The rows come from 7 hidden closed curves, with some noise, and rows from the same curve form a group. Each curve winds through 8 dimensions. The rows are also pushed far along 5 directions, which tell nothing about the answers.
In the rows, zero is written as 100.
Known rows, each followed by its group:
[146,88,93,99,102,71,131,95,110,133,109,91,94,48,76,101,90,112,74]
k_146
[108,113,108,124,121,120,76,115,121,152,98,87,107,96,119,94,74,91,156]
k_380
[142,89,124,105,84,96,83,107,108,148,161,73,138,104,66,91,87,130,78]
k_841
[52,130,65,61,102,82,156,109,114,95,77,127,115,84,90,89,87,110,77]
k_262
[126,108,82,96,88,98,86,93,130,64,98,101,111,104,111,115,102,71,122]
k_380
[78,72,116,93,111,79,128,108,82,125,131,120,113,90,61,61,91,157,67]
k_859
[98,97,74,76,137,78,157,106,113,135,91,103,110,81,70,99,77,124,86]
k_64
[71,113,123,134,131,138,88,95,90,122,103,95,94,156,153,60,125,104,114]
k_262
[72,118,112,80,89,110,85,86,101,75,149,85,148,134,105,94,101,84,99]
k_262
[145,61,102,108,93,94,94,100,91,106,83,73,72,64,84,136,91,89,91]
k_380
[58,142,106,60,81,99,108,89,96,76,127,117,133,143,95,94,116,103,83]
k_439
[96,81,85,72,99,110,83,67,90,31,80,112,84,110,130,126,133,43,97]
k_859
[83,77,104,112,66,88,90,88,73,63,56,86,63,59,95,140,114,61,111]
k_841
[93,29,124,135,99,84,100,106,66,115,67,97,49,47,85,107,91,112,94]
k_262
[106,120,118,110,96,88,132,132,86,157,111,76,107,68,75,92,62,139,87]
k_841
[89,86,96,117,99,106,123,101,69,82,65,123,55,104,130,83,118,110,81]
k_262
[104,87,120,119,65,115,63,94,91,53,100,87,104,114,121,95,138,79,111]
k_380
[75,74,118,100,91,97,95,88,74,54,91,122,72,80,101,90,107,85,90]
k_64
[106,100,92,85,69,71,112,75,108,62,114,90,101,95,84,139,99,81,81]
k_380
[62,113,52,73,79,112,130,97,100,52,69,131,87,131,99,101,120,107,72]
k_439
[112,84,77,115,73,84,121,101,104,94,79,100,68,61,72,116,92,111,87]
k_439
[61,70,79,109,99,108,120,87,79,80,54,101,83,110,122,101,131,78,103]
k_439
[117,121,118,145,132,115,72,96,114,167,103,74,99,109,151,104,88,77,161]
k_380
[58,131,76,60,92,105,124,99,105,44,99,132,128,126,107,77,117,99,83]
k_64
[140,92,104,117,100,105,82,97,110,120,109,95,90,103,120,107,93,92,102]
k_262
[95,75,103,102,59,81,119,85,67,82,75,94,69,72,87,131,106,77,97]
k_146
[111,85,92,75,52,83,113,101,106,98,112,81,123,55,78,124,78,80,73]
k_859
[88,87,86,72,59,78,130,109,107,100,107,87,141,74,64,110,91,112,76]
k_380
[72,72,127,117,57,101,59,96,92,54,137,124,110,116,86,67,118,123,92]
k_146
[104,125,77,75,91,110,120,107,142,92,114,101,144,132,109,93,88,100,109]
k_841
[97,122,122,99,119,94,111,105,95,117,138,109,94,113,85,86,71,137,85]
k_380
[80,82,134,154,90,105,56,99,91,100,117,109,93,120,90,60,132,132,123]
k_146
[105,66,104,119,102,87,114,104,91,116,105,96,92,82,74,81,104,133,77]
k_146
[98,39,126,98,82,98,66,76,68,40,112,105,94,118,92,109,130,77,93]
k_859
[135,116,94,86,78,117,75,97,120,79,136,100,116,115,116,107,83,81,92]
k_64
[123,134,106,104,96,103,113,116,110,151,142,85,120,114,86,88,76,142,85]
k_64
[52,99,79,82,96,127,97,89,93,67,84,129,107,173,112,96,125,88,113]
k_146
[88,41,84,91,108,93,94,61,96,61,65,88,82,91,104,143,124,41,110]
k_64
[119,69,90,93,77,87,78,97,82,87,86,112,92,77,102,129,107,81,88]
k_439
[125,127,94,73,93,85,109,120,113,120,137,128,124,107,64,87,78,146,75]
k_146
[96,90,98,106,119,109,124,125,67,97,63,126,70,115,78,74,114,143,95]
k_859
[64,54,129,118,116,80,112,109,59,113,70,124,56,54,64,72,110,138,86]
k_64
[98,116,92,97,95,119,97,110,96,112,114,116,114,134,120,78,107,117,89]
k_439
[118,90,111,128,98,86,117,104,90,135,121,86,104,89,91,86,85,119,103]
k_439
[126,60,101,85,96,62,124,100,87,120,101,96,92,44,68,130,71,106,76]
k_380
[86,130,86,73,110,103,108,99,123,107,103,95,133,104,99,93,105,88,94]
k_841
[101,63,113,100,107,113,56,70,77,65,84,108,74,136,129,128,140,63,106]
k_380
[150,104,138,120,113,77,79,126,97,153,124,110,93,54,84,85,74,142,107]
k_380
[93,91,72,113,122,97,136,115,101,153,55,85,84,82,86,108,93,117,101]
k_439
[93,95,89,87,97,78,134,107,114,112,131,119,129,94,54,58,102,155,61]
k_146
[105,127,65,109,126,117,129,112,110,121,49,114,65,104,112,95,96,101,122]
k_64
[113,111,70,61,93,74,170,114,124,105,83,89,128,59,99,115,70,93,81]
k_841
[108,87,94,101,82,88,119,105,114,94,94,107,106,91,95,99,94,107,108]
k_841
[102,105,106,95,93,84,112,111,80,116,89,126,73,71,78,95,99,135,81]
k_859
[123,111,81,60,97,80,118,87,136,87,128,70,146,83,69,125,89,80,88]
k_262
[133,104,75,40,74,60,133,96,123,87,99,73,126,40,57,165,65,66,77]
k_146
[76,112,77,74,88,90,146,117,93,81,99,124,119,129,70,89,96,139,75]
k_859
[152,80,107,110,99,61,142,126,102,158,82,100,81,35,81,113,60,131,98]
k_841
[131,88,109,124,126,99,91,84,99,116,96,87,78,85,120,99,115,83,107]
k_146
[127,127,122,134,125,140,74,115,121,126,113,54,120,125,126,77,95,88,147]
k_859
[148,76,102,98,56,98,67,86,122,77,153,78,137,106,91,118,87,71,102]
k_859
[98,108,103,113,82,85,102,113,122,108,122,93,124,83,65,75,100,138,91]
k_146
[115,123,54,71,93,107,136,118,122,112,81,98,117,110,73,107,97,118,82]
k_64
[142,78,95,123,76,93,95,105,103,119,90,80,88,75,71,117,104,106,106]
k_64
[89,128,109,99,108,112,93,100,113,94,146,87,137,124,116,74,91,100,98]
k_439
[71,128,55,51,84,110,145,86,120,79,61,79,114,104,108,140,105,52,92]
k_146
[129,101,84,110,105,117,68,88,109,66,64,101,70,91,145,124,115,43,132]
k_64
[121,125,70,116,125,86,153,107,107,152,55,91,67,68,99,107,96,112,100]
k_262
[99,104,82,99,122,75,146,99,106,118,69,95,62,68,70,128,75,113,90]
k_380
[63,101,71,85,130,121,122,85,111,98,70,93,98,114,121,98,123,80,103]
k_859
[116,102,90,110,97,114,94,79,91,85,56,89,53,88,144,130,123,48,109]
k_146
[78,62,91,111,90,111,88,80,89,53,53,116,69,124,125,117,132,65,129]
k_841
[87,101,115,101,75,101,95,117,110,72,126,104,133,100,77,64,99,125,101]
k_380
[105,40,128,133,69,97,68,95,61,100,123,114,78,118,60,88,121,140,88]
k_841
[119,103,118,106,151,85,112,109,87,121,69,102,62,49,99,100,90,108,110]
k_859
[101,111,88,81,125,89,104,85,95,97,49,93,82,66,136,145,106,38,117]
k_439
[74,123,79,88,111,107,139,110,85,119,70,118,77,115,101,96,102,128,77]
k_64
[107,104,92,84,95,110,97,83,98,74,106,116,98,134,132,101,120,83,77]
k_262
[80,118,55,56,113,96,144,91,110,79,66,81,111,81,103,137,90,57,90]
k_262
[97,125,121,131,155,120,93,108,107,125,91,96,60,106,112,83,78,110,133]
k_380
[115,119,46,86,136,99,130,113,132,124,44,116,79,87,96,118,89,99,113]
k_146
[85,85,143,126,104,89,83,99,67,100,131,116,91,95,93,69,98,126,107]
k_262
[123,109,124,132,121,100,74,115,116,156,105,74,104,72,98,90,97,117,125]
k_64
[89,72,93,97,89,104,103,108,75,84,78,136,70,116,88,98,110,127,80]
k_262
[87,106,96,102,115,93,129,116,103,137,99,104,100,98,60,76,103,160,88]
k_859
[112,142,110,105,107,131,81,99,116,103,125,116,121,159,155,64,117,98,118]
k_841
[111,52,141,107,86,76,80,89,50,62,103,113,64,67,77,103,124,110,78]
k_859
[110,120,124,102,124,73,121,107,104,162,124,103,99,74,65,87,72,139,99]
k_439
[103,138,113,80,105,94,108,111,108,138,153,82,145,104,71,90,76,130,85]
k_262
[101,96,136,144,82,80,110,103,73,148,109,105,83,86,90,77,105,134,116]
k_439
[107,64,98,125,106,95,111,112,73,134,82,118,62,97,61,91,103,149,89]
k_841
[61,140,78,88,137,116,137,104,87,107,76,132,104,161,120,67,135,129,103]
k_64
[140,112,131,120,103,95,80,113,104,165,148,68,116,91,68,98,78,136,102]
k_262
[70,149,96,95,99,117,127,119,91,141,108,126,128,154,121,56,111,140,100]
k_439
[101,99,99,113,127,106,113,112,115,166,109,83,115,98,101,90,68,110,114]
k_859
[121,92,81,88,115,88,113,72,112,75,68,68,59,65,105,167,82,41,102]
k_380
[57,99,82,104,93,114,113,109,91,86,67,121,73,100,112,88,103,112,88]
k_64
[63,66,102,114,87,96,75,91,73,76,56,149,70,93,125,90,138,87,122]
k_439
[97,131,93,88,99,129,70,99,154,76,127,72,146,124,131,103,82,62,127]
k_146
[62,134,120,104,128,103,104,102,94,118,100,115,101,115,110,68,111,113,118]
k_146
[136,105,88,117,71,103,81,101,133,111,117,76,108,87,90,115,86,96,109]
k_439
[95,67,91,77,58,74,126,93,91,87,120,90,123,95,63,123,90,108,59]
k_859
[101,126,91,111,103,130,96,93,123,90,123,79,128,139,122,73,115,91,110]
k_841
[107,74,114,131,81,84,83,103,84,119,89,97,62,59,92,117,95,114,96]
k_64
[110,59,86,81,100,63,133,95,112,111,98,80,108,37,51,121,82,104,76]
k_859
[126,96,112,89,89,92,90,98,135,113,148,71,141,82,105,105,67,83,87]
k_262
[99,113,106,109,108,93,122,136,101,121,86,115,81,74,71,78,77,157,99]
k_262
[105,97,60,79,101,106,115,100,99,100,62,92,84,97,99,136,103,87,78]
k_439
[123,123,40,60,140,81,169,108,136,118,68,106,103,90,88,124,74,107,80]
k_380
[145,110,125,126,112,94,95,114,107,138,145,63,107,66,81,89,63,120,99]
k_841
[89,125,97,92,146,106,125,110,100,123,53,85,73,75,122,116,86,88,112]
k_841
[56,125,101,113,101,114,115,119,70,94,100,123,82,125,76,61,108,155,85]
k_841

New rows. What belongs after each?
[86,103,120,114,113,95,75,94,109,111,95,84,98,74,111,107,103,85,123]
k_64
[100,103,110,136,125,143,70,110,107,121,80,88,91,135,118,78,118,95,150]
k_859
[125,113,83,88,87,69,133,113,106,121,89,104,85,41,76,128,58,106,95]
k_380
[94,136,90,88,123,100,129,85,124,120,80,100,99,104,130,104,103,73,128]
k_439
[115,114,104,116,130,112,98,99,97,127,95,119,76,122,139,81,104,107,100]
k_262
[83,155,87,106,118,118,107,117,106,109,96,137,91,127,105,56,110,136,107]
k_841
[153,139,80,94,104,99,117,116,140,137,120,102,108,78,105,94,60,111,98]
k_146
[110,77,122,130,112,83,59,113,79,138,90,123,79,66,98,98,95,112,121]
k_439
[74,44,92,94,71,92,107,77,71,46,82,106,83,99,85,105,143,93,60]
k_146
[84,143,76,84,138,103,131,126,129,128,75,106,111,74,107,81,80,117,102]
k_64
[119,120,70,56,98,91,97,86,129,70,92,98,113,85,117,145,93,55,95]
k_64
[109,97,95,76,95,89,115,103,125,107,124,88,130,82,100,104,71,94,75]
k_262
[116,133,108,100,57,117,78,107,128,85,147,79,137,114,111,94,82,96,101]
k_146
[153,80,108,122,78,75,106,108,104,125,114,107,77,40,82,99,66,117,94]
k_146
[117,44,142,130,108,76,80,97,67,133,117,106,76,68,83,98,88,119,107]
k_380
[79,103,91,101,134,96,112,102,64,115,49,140,50,82,104,89,120,107,92]
k_841
[86,117,59,70,136,108,156,110,116,130,50,77,101,79,115,119,79,76,92]
k_859
[43,89,80,60,101,89,168,113,64,96,67,123,94,94,80,88,101,129,47]
k_859
[93,100,102,116,90,128,42,94,110,91,116,127,99,154,125,92,113,98,124]
k_64
[88,98,81,79,95,99,142,107,88,110,98,144,86,108,87,71,102,143,55]
k_146
[89,136,95,86,153,107,102,89,108,110,75,88,89,97,134,119,94,60,118]
k_439
[106,54,93,88,64,80,111,112,78,76,84,122,74,75,51,117,96,133,66]
k_262
[121,111,105,124,140,88,98,106,137,149,114,101,106,71,92,68,87,120,125]
k_146
[77,55,123,133,103,82,100,97,47,82,103,117,60,88,78,83,105,131,77]
k_439
[130,111,149,143,124,103,75,127,100,167,133,69,98,79,99,85,62,134,121]
k_146
[106,121,86,96,102,119,113,102,130,125,118,72,129,97,106,83,93,99,99]
k_859
[64,99,105,80,85,107,90,101,91,68,91,98,103,100,91,113,104,92,94]
k_262
[88,102,111,73,88,78,110,94,89,88,133,92,126,79,75,106,87,100,76]
k_262
[146,94,113,114,41,100,72,96,118,87,157,75,130,103,77,103,89,96,101]
k_64
[82,98,106,55,77,82,124,79,94,73,123,114,125,106,92,100,113,95,66]
k_439
[111,86,118,100,96,107,81,104,89,129,143,91,125,124,91,91,99,124,76]
k_439
[109,102,82,71,90,95,111,85,94,87,105,84,124,116,106,133,102,64,85]
k_439
[117,99,55,65,70,72,142,89,123,71,98,85,111,75,56,144,79,83,73]
k_439
[135,104,110,123,117,103,98,114,132,153,148,71,135,100,85,71,76,134,100]
k_146
[107,74,83,81,81,85,129,110,120,132,112,80,133,60,56,104,69,108,79]
k_859
[158,67,104,112,109,81,83,81,109,97,86,75,71,30,105,140,91,54,116]
k_859
[86,82,100,116,80,114,98,100,78,94,80,125,60,106,111,88,113,112,89]
k_146
[113,119,93,98,86,85,121,104,119,115,140,92,125,105,62,95,73,127,91]
k_439
[61,108,81,74,142,103,131,114,99,119,60,133,84,103,96,96,84,115,103]
k_146
[69,102,77,63,103,111,118,84,118,88,87,112,125,127,122,97,122,78,96]
k_439
[94,129,93,88,64,137,85,101,123,84,137,99,131,153,125,84,97,96,95]
k_146
[106,131,90,90,74,103,97,106,125,69,133,119,137,135,98,80,99,113,104]
k_380
[68,140,63,74,93,117,107,94,103,53,78,133,97,132,107,90,130,90,90]
k_841
[82,132,84,118,100,120,101,104,100,106,63,114,88,125,144,96,115,86,138]
k_380
[64,136,87,82,134,93,140,112,105,135,84,129,82,91,99,91,70,130,91]
k_64
[64,120,90,83,107,128,101,101,111,104,112,100,122,160,95,93,98,111,103]
k_380
[78,145,98,89,102,120,111,102,99,104,115,111,124,160,116,83,101,104,117]
k_146
[119,150,77,80,125,91,141,121,117,144,103,128,103,91,110,84,65,127,83]
k_262
[129,104,108,96,69,102,88,104,120,94,164,106,135,110,97,81,68,111,93]
k_146
[67,106,112,123,76,98,106,117,67,118,91,134,91,114,104,69,114,140,108]
k_380
[72,46,102,88,62,77,94,70,75,40,113,111,115,115,79,112,139,92,79]
k_64
[139,125,96,143,116,122,86,107,118,144,92,77,94,118,122,94,105,98,145]
k_64
[145,79,123,130,88,90,69,116,129,136,140,82,115,69,79,98,57,115,123]
k_262
[106,141,83,78,117,105,142,116,132,162,128,112,133,118,88,75,62,131,103]
k_146
[150,91,116,137,128,91,73,107,123,161,131,71,93,59,57,92,80,127,112]
k_841
[64,116,98,133,122,103,109,92,74,104,50,134,47,121,143,94,126,98,132]
k_380
[91,111,103,94,82,93,105,121,125,99,135,105,132,89,74,73,72,135,86]
k_146
[103,121,67,70,106,116,122,97,112,79,78,90,104,117,97,112,121,96,84]
k_859
[107,64,111,88,100,89,82,93,81,65,78,116,79,78,87,117,110,79,105]
k_859
[70,59,112,132,101,109,93,106,63,126,68,112,57,97,89,100,100,115,121]
k_380
[83,108,92,63,81,104,113,104,85,64,100,98,109,113,96,116,103,100,59]
k_146
[75,141,71,80,77,105,130,106,117,76,92,111,116,113,111,91,101,101,88]
k_262
[73,95,81,74,57,95,106,105,75,78,90,131,105,119,80,105,122,121,64]
k_439
[79,63,109,85,75,56,123,93,67,86,95,139,80,61,65,97,107,125,52]
k_262
[72,102,139,120,84,126,64,90,73,79,112,73,104,133,133,101,119,72,117]
k_841
[134,78,104,138,89,97,96,94,106,110,111,72,90,98,97,111,91,97,116]
k_380
[98,73,113,132,120,103,85,93,86,101,107,118,89,124,102,70,120,116,113]
k_146
[73,49,99,113,77,99,101,84,72,80,80,97,94,103,107,102,132,86,94]
k_439
[68,106,111,125,126,128,81,114,92,130,77,120,87,117,125,75,99,106,149]
k_380
[115,103,120,98,99,89,95,98,116,109,141,82,126,76,114,94,71,88,91]
k_262
[91,96,133,111,75,102,84,115,106,88,152,94,125,103,57,67,80,140,97]
k_380
[124,124,126,111,138,100,97,111,128,133,139,79,123,92,95,71,81,125,115]
k_262
[70,95,84,126,124,88,130,117,90,120,44,126,58,77,80,75,117,144,103]
k_146
[59,61,108,90,91,91,83,96,71,70,109,122,116,108,92,86,116,105,79]
k_439
[112,96,119,131,126,104,70,83,105,120,98,56,92,74,126,124,91,48,148]
k_262
[101,75,105,112,103,115,94,91,69,57,78,102,77,129,113,100,130,89,105]
k_859
[86,115,83,75,93,115,107,98,97,67,127,115,119,142,107,86,103,109,67]
k_439
[87,84,129,104,80,79,98,105,84,87,151,135,135,128,78,50,118,157,77]
k_380
[75,106,95,92,116,113,105,87,93,102,69,103,99,119,134,95,135,74,100]
k_841
[75,105,108,118,88,92,122,104,80,114,117,116,96,125,73,72,103,145,92]
k_439
[114,98,145,144,117,100,63,83,90,134,135,87,84,113,124,101,90,95,132]
k_380
[116,114,73,101,101,94,113,118,108,144,65,97,88,75,93,122,89,106,104]
k_439
[147,125,89,91,93,103,124,117,125,97,127,63,136,98,86,100,78,106,92]
k_859
[49,123,131,117,149,109,91,98,69,124,92,144,72,126,138,55,116,117,115]
k_262
[110,89,98,108,98,99,106,108,82,127,69,78,82,80,103,133,84,80,112]
k_841
[113,66,115,142,100,83,103,111,81,135,96,105,75,87,79,94,86,132,115]
k_859
[145,79,143,119,94,91,45,66,100,81,149,67,109,93,105,117,117,65,115]
k_262
[112,77,78,104,109,130,75,94,112,88,61,80,87,104,121,122,121,61,112]
k_64
[146,118,122,139,109,104,82,114,111,151,130,114,84,89,113,67,75,130,119]
k_146
[142,120,89,90,94,100,111,120,116,113,124,107,105,82,93,94,65,118,80]
k_64
[69,95,78,94,102,130,107,110,71,82,34,130,58,127,118,103,126,100,106]
k_380
[107,82,88,98,117,76,110,93,109,103,66,73,81,28,74,134,85,68,109]
k_841
[139,125,121,132,99,83,78,111,125,133,143,92,119,81,78,74,93,133,116]
k_146
[88,92,93,123,120,116,91,99,82,110,64,107,53,112,110,105,114,105,103]
k_439
[69,110,77,93,124,131,111,110,93,105,84,143,91,173,101,70,119,140,98]
k_841
[89,98,122,134,69,88,102,107,92,112,126,101,105,89,91,70,92,127,100]
k_262
[89,95,72,55,98,89,114,84,132,65,95,102,124,85,90,118,97,68,90]
k_146
[104,67,105,83,49,90,114,97,66,28,120,103,111,114,65,99,122,116,57]
k_859
[100,109,63,56,103,75,124,123,102,112,74,128,112,64,79,119,79,111,74]
k_439
[59,105,90,66,80,100,133,114,96,46,102,121,110,107,61,79,95,130,66]
k_380
[106,100,101,98,79,92,116,105,113,143,143,86,129,75,89,86,69,114,79]
k_859
[60,124,85,70,78,96,121,86,106,68,111,111,130,129,97,90,125,97,76]
k_262
[66,98,114,63,65,88,93,96,97,56,161,105,155,112,54,82,101,117,63]
k_841
[79,121,132,83,50,86,96,111,81,87,145,119,134,106,79,77,99,132,73]
k_841
[83,113,106,99,88,60,140,121,90,104,85,123,78,49,51,89,85,152,80]
k_380
[109,69,104,117,107,82,125,117,91,162,97,93,104,67,83,84,87,136,89]
k_439
[106,58,107,97,56,98,95,86,66,21,102,93,96,114,87,113,132,85,77]
k_859
[98,87,105,75,88,81,131,94,87,68,113,107,105,91,86,89,113,118,47]
k_262
[74,63,147,119,43,100,64,78,72,66,166,79,133,126,91,83,122,101,81]
k_262
[110,96,59,60,102,90,117,77,140,83,92,88,117,63,101,132,91,54,94]
k_859
[67,154,72,93,111,131,129,105,130,100,123,95,143,162,122,61,96,112,105]
k_439
[58,128,111,118,135,107,95,109,78,119,67,157,70,145,127,63,137,140,121]
k_380
